The rows of each matrix lie in a flat space through zero, up to rounding. After each matrix: how many dimensions does the smallest such space have?
In the rows, zero is written as 128.

[[141 136 156 130 135 150 112 154]
 [136  89  77 121 117 123 151 119]
 [156  77  12 127 104 170 114 111]
 [130 121 127 125 128 124 136 130]
 [135 117 104 128 123 138 125 125]
 [150 123 170 124 138 150 126 173]
 [112 151 114 136 125 126 109 100]
 [154 119 111 130 125 173 100 150]]
 => 3

[[ 50 127  93  92 109 193 139 153]
 [127 162 102 146 105  81 114  36]
 [ 93 102 148 103 133 168 180 225]
 [ 92 146 103  92 103 127  63  49]
 [109 105 133 103 128 181 121 233]
 [193  81 168 127 181 184  83 224]
 [139 114 180  63 121  83  34  94]
 [153  36 225  49 233 224  94 143]]
 => 5

[[120 154 163 123 108 116 161 116]
 [154 156 140 111 142 132 175 133]
 [163 140 122 113 174 140 157 137]
 [123 111 113 146 123 114 108 131]
 [108 142 174 123 143 121 137  98]
 [116 132 140 114 121 145 122 121]
 [161 175 157 108 137 122 207 131]
 [116 133 137 131  98 121 131 125]]
 => 4

[[ 80 132 160 184  80  99 189 145]
 [132 129 177 128 139 140 104 113]
 [160 177  49 171 212 155 128 184]
 [184 128 171  72 198 177  28  88]
 [ 80 139 212 198  95 111 172 138]
 [ 99 140 155 177 111 115 166 146]
 [189 104 128  28 172 166  27  75]
 [145 113 184  88 138 146  75  89]]
 => 3

[[208 146 130 101 173 199 103 162]
 [146 155 154  97 124 167 145 159]
 [130 154 147  75 114 128 145 143]
 [101  97  75 144 119  49 139  82]
 [173 124 114 119 164 147  90 128]
 [199 167 128  49 147 170 147 166]
 [103 145 145 139  90 147 204 154]
 [162 159 143  82 128 166 154 162]]
 => 4

[[135 109 110 102 145 129 140 109]
 [109 178 124 160 119 110 108 138]
 [110 124 132 139 121 130 127 115]
 [102 160 139 214 112 143  89 135]
 [145 119 121 112 172 129 116 114]
 [129 110 130 143 129 172 117  96]
 [140 108 127  89 116 117 158 142]
 [109 138 115 135 114  96 142 141]]
 => 6

[[146 158  96 122  92 106 102 123]
 [158 176  84 122  68 105  95 122]
 [ 96  84 150 124 190 112 134 128]
 [122 122 124 123 139 111 119 126]
 [ 92  68 190 139 200 171 179 138]
 [106 105 112 111 171  65  95 119]
 [102  95 134 119 179  95 118 125]
 [123 122 128 126 138 119 125 127]]
 => 2

[[157 126 103 129 128 127 142 110]
 [126 177 148 139 104 147 111 174]
 [103 148 165 113 126 140 120 173]
 [129 139 113 172 107 124  99 111]
 [128 104 126 107 189 115 127 131]
 [127 147 140 124 115 138 128 149]
 [142 111 120  99 127 128 164 113]
 [110 174 173 111 131 149 113 203]]
 => 4

[[109 136 111 120 123 127 162 125]
 [136 153 155 128 174 131 168 115]
 [111 155 106 136 104  76 212 117]
 [120 128 136 130 121 121  94 131]
 [123 174 104 121 102 122 154 139]
 [127 131  76 121 122 186 104 158]
 [162 168 212  94 154 104 202  86]
 [125 115 117 131 139 158  86 141]]
 => 6

[[113 114 110 126 138 134 142 134]
 [114 140 159 122 149 119 115 122]
 [110 159 198 129 144 113 146 134]
 [126 122 129 123 130 137 126 119]
 [138 149 144 130 138 135  99 103]
 [134 119 113 137 135 121 132 121]
 [142 115 146 126  99 132 157 128]
 [134 122 134 119 103 121 128 146]]
 => 6

[[165 155  91 133 140 141 136 132]
 [155 157 109 144 151 146 122 136]
 [ 91 109 182 142 148 130 108 102]
 [133 144 142 153 167 148 114 107]
 [140 151 148 167 196 162 112  73]
 [141 146 130 148 162 147 120 109]
 [136 122 108 114 112 120 146 121]
 [132 136 102 107  73 109 121 234]]
 => 3

[[ 88 120  95 108 130 107 117 129]
 [120 225  83  80 137  86 129 122]
 [ 95  83 140 155 141 119 127 139]
 [108  80 155 143 138 103 137 141]
 [130 137 141 138 137 117 136 132]
 [107  86 119 103 117 113 123 129]
 [117 129 127 137 136 123 127 131]
 [129 122 139 141 132 129 131 131]]
 => 4

[[179 117 119 107 148 150 153  89]
 [117 149 115 130 126 117  97 128]
 [119 115 138 156 133 141 148 139]
 [107 130 156  92 111 119 104 140]
 [148 126 133 111 173 129  94 117]
 [150 117 141 119 129 166 155 101]
 [153  97 148 104  94 155 204 112]
 [ 89 128 139 140 117 101 112 169]]
 => 5

[[110 117 125 137 115 136 138 133]
 [117 131 142 146 104 126 130 148]
 [125 142 148 146 106 109 136 139]
 [137 146 146 127 112 137 124 140]
 [115 104 106 112 135 169 126 125]
 [136 126 109 137 169  47 151  79]
 [138 130 136 124 126 151  92 160]
 [133 148 139 140 125  79 160 102]]
 => 4

[[ 91 130 143 144  98 175 129 107]
 [130 127 126 133 130 132 130 131]
 [143 126  95  98 135 127 160 130]
 [144 133  98  43 126  78 148 110]
 [ 98 130 135 126 101 161 133 106]
 [175 132 127  78 161  21 100 142]
 [129 130 160 148 133 100  89 133]
 [107 131 130 110 106 142 133 106]]
 => 3

[[137 121 131 115 127 126 141 140]
 [121 142 110 130 117 112 115 121]
 [131 110 160 149 145 158 143 124]
 [115 130 149 242  95 124 164  76]
 [127 117 145  95 170 167 103 141]
 [126 112 158 124 167 173 117 130]
 [141 115 143 164 103 117 177 124]
 [140 121 124  76 141 130 124 157]]
 => 3

[[ 99 120 149 144 115 142 137 119]
 [120  95  92 134 121 125 141 123]
 [149  92  44 140 125 112 131 123]
 [144 134 140  92 126 144 108 125]
 [115 121 125 126 150 127 104 119]
 [142 125 112 144 127 134 135 137]
 [137 141 131 108 104 135  94  97]
 [119 123 123 125 119 137  97 100]]
 => 6

[[197 187 185 114 157 118 108 120]
 [187 229 140  77 133 124 111 141]
 [185 140 124 205 117 147 178 193]
 [114  77 205 113 176 103  78  46]
 [157 133 117 176 116 141 162 172]
 [118 124 147 103 141 118 105  97]
 [108 111 178  78 162 105  75  55]
 [120 141 193  46 172  97  55  40]]
 => 3

[[131 147 124 133 123 114 131 140]
 [147 187  50 200  59  45 142 223]
 [124  50  91 154 104 151 120 125]
 [133 200 154 110 144 102 136 137]
 [123  59 104 144 114 154 120 118]
 [114  45 151 102 154 191 114  71]
 [131 142 120 136 120 114 131 142]
 [140 223 125 137 118  71 142 173]]
 => 2

[[171 170 160 128  78  22 153  65]
 [170 143 165 120 155 168 212 119]
 [160 165 211 141  85  65 144  72]
 [128 120 141 105 137  46 187 109]
 [ 78 155  85 137 165 210  48 176]
 [ 22 168  65  46 210 120  15 147]
 [153 212 144 187  48  15  96  84]
 [ 65 119  72 109 176 147  84 173]]
 => 6

[[169 147 121 117  76 153 125 152]
 [147 146 136 149  91 107 124 158]
 [121 136 117 133 132 107 113 127]
 [117 149 133 125 124 141 131 121]
 [ 76  91 132 124 214 111 123  95]
 [153 107 107 141 111 112 157 133]
 [125 124 113 131 123 157 197 100]
 [152 158 127 121  95 133 100 165]]
 => 6

[[151 135 152 142 113 123  84 149]
 [135 123 109  88 180 199 148 121]
 [152 109 130 123 143 171 115 147]
 [142  88 123 140 125 150 134 147]
 [113 180 143 125 117  83 108 110]
 [123 199 171 150  83  41  65 123]
 [ 84 148 115 134 108  65 164  95]
 [149 121 147 147 110 123  95 151]]
 => 3

[[154 199 128 177  79 121 122  66]
 [199 133 170  49 113 186 128 142]
 [128 170 167  61 210 178  80 113]
 [177  49  61 175  32  61 176 184]
 [ 79 113 210  32 111 144 129 179]
 [121 186 178  61 144 137  96 125]
 [122 128  80 176 129  96 203 123]
 [ 66 142 113 184 179 125 123  89]]
 => 6

[[161 143 137 134 137 131 117 122]
 [143  89 175  87 114 213 110 173]
 [137 175 148  90 127  95 149 124]
 [134  87  90 204 136 139 104 127]
 [137 114 127 136 162 154  99 127]
 [131 213  95 139 154  17 152  58]
 [117 110 149 104  99 152 143 168]
 [122 173 124 127 127  58 168 169]]
 => 5

[[194 121 136 119 146 154 137 125]
 [121 148  92 117 140 131 137 131]
 [136  92 181 131  91  78 133  79]
 [119 117 131 227  96 124 110 161]
 [146 140  91  96 177 176 118 170]
 [154 131  78 124 176 177 108 192]
 [137 137 133 110 118 108 118 133]
 [125 131  79 161 170 192 133 166]]
 => 6

[[154 147 107 108 154 199 105 118]
 [147 163  70  81 135 165  95 119]
 [107  70 191 194  65  34 147 159]
 [108  81 194 186  98  70 167 152]
 [154 135  65  98  47  92  87 167]
 [199 165  34  70  92 215  41 147]
 [105  95 147 167  87  41  57 100]
 [118 119 159 152 167 147 100  87]]
 => 4
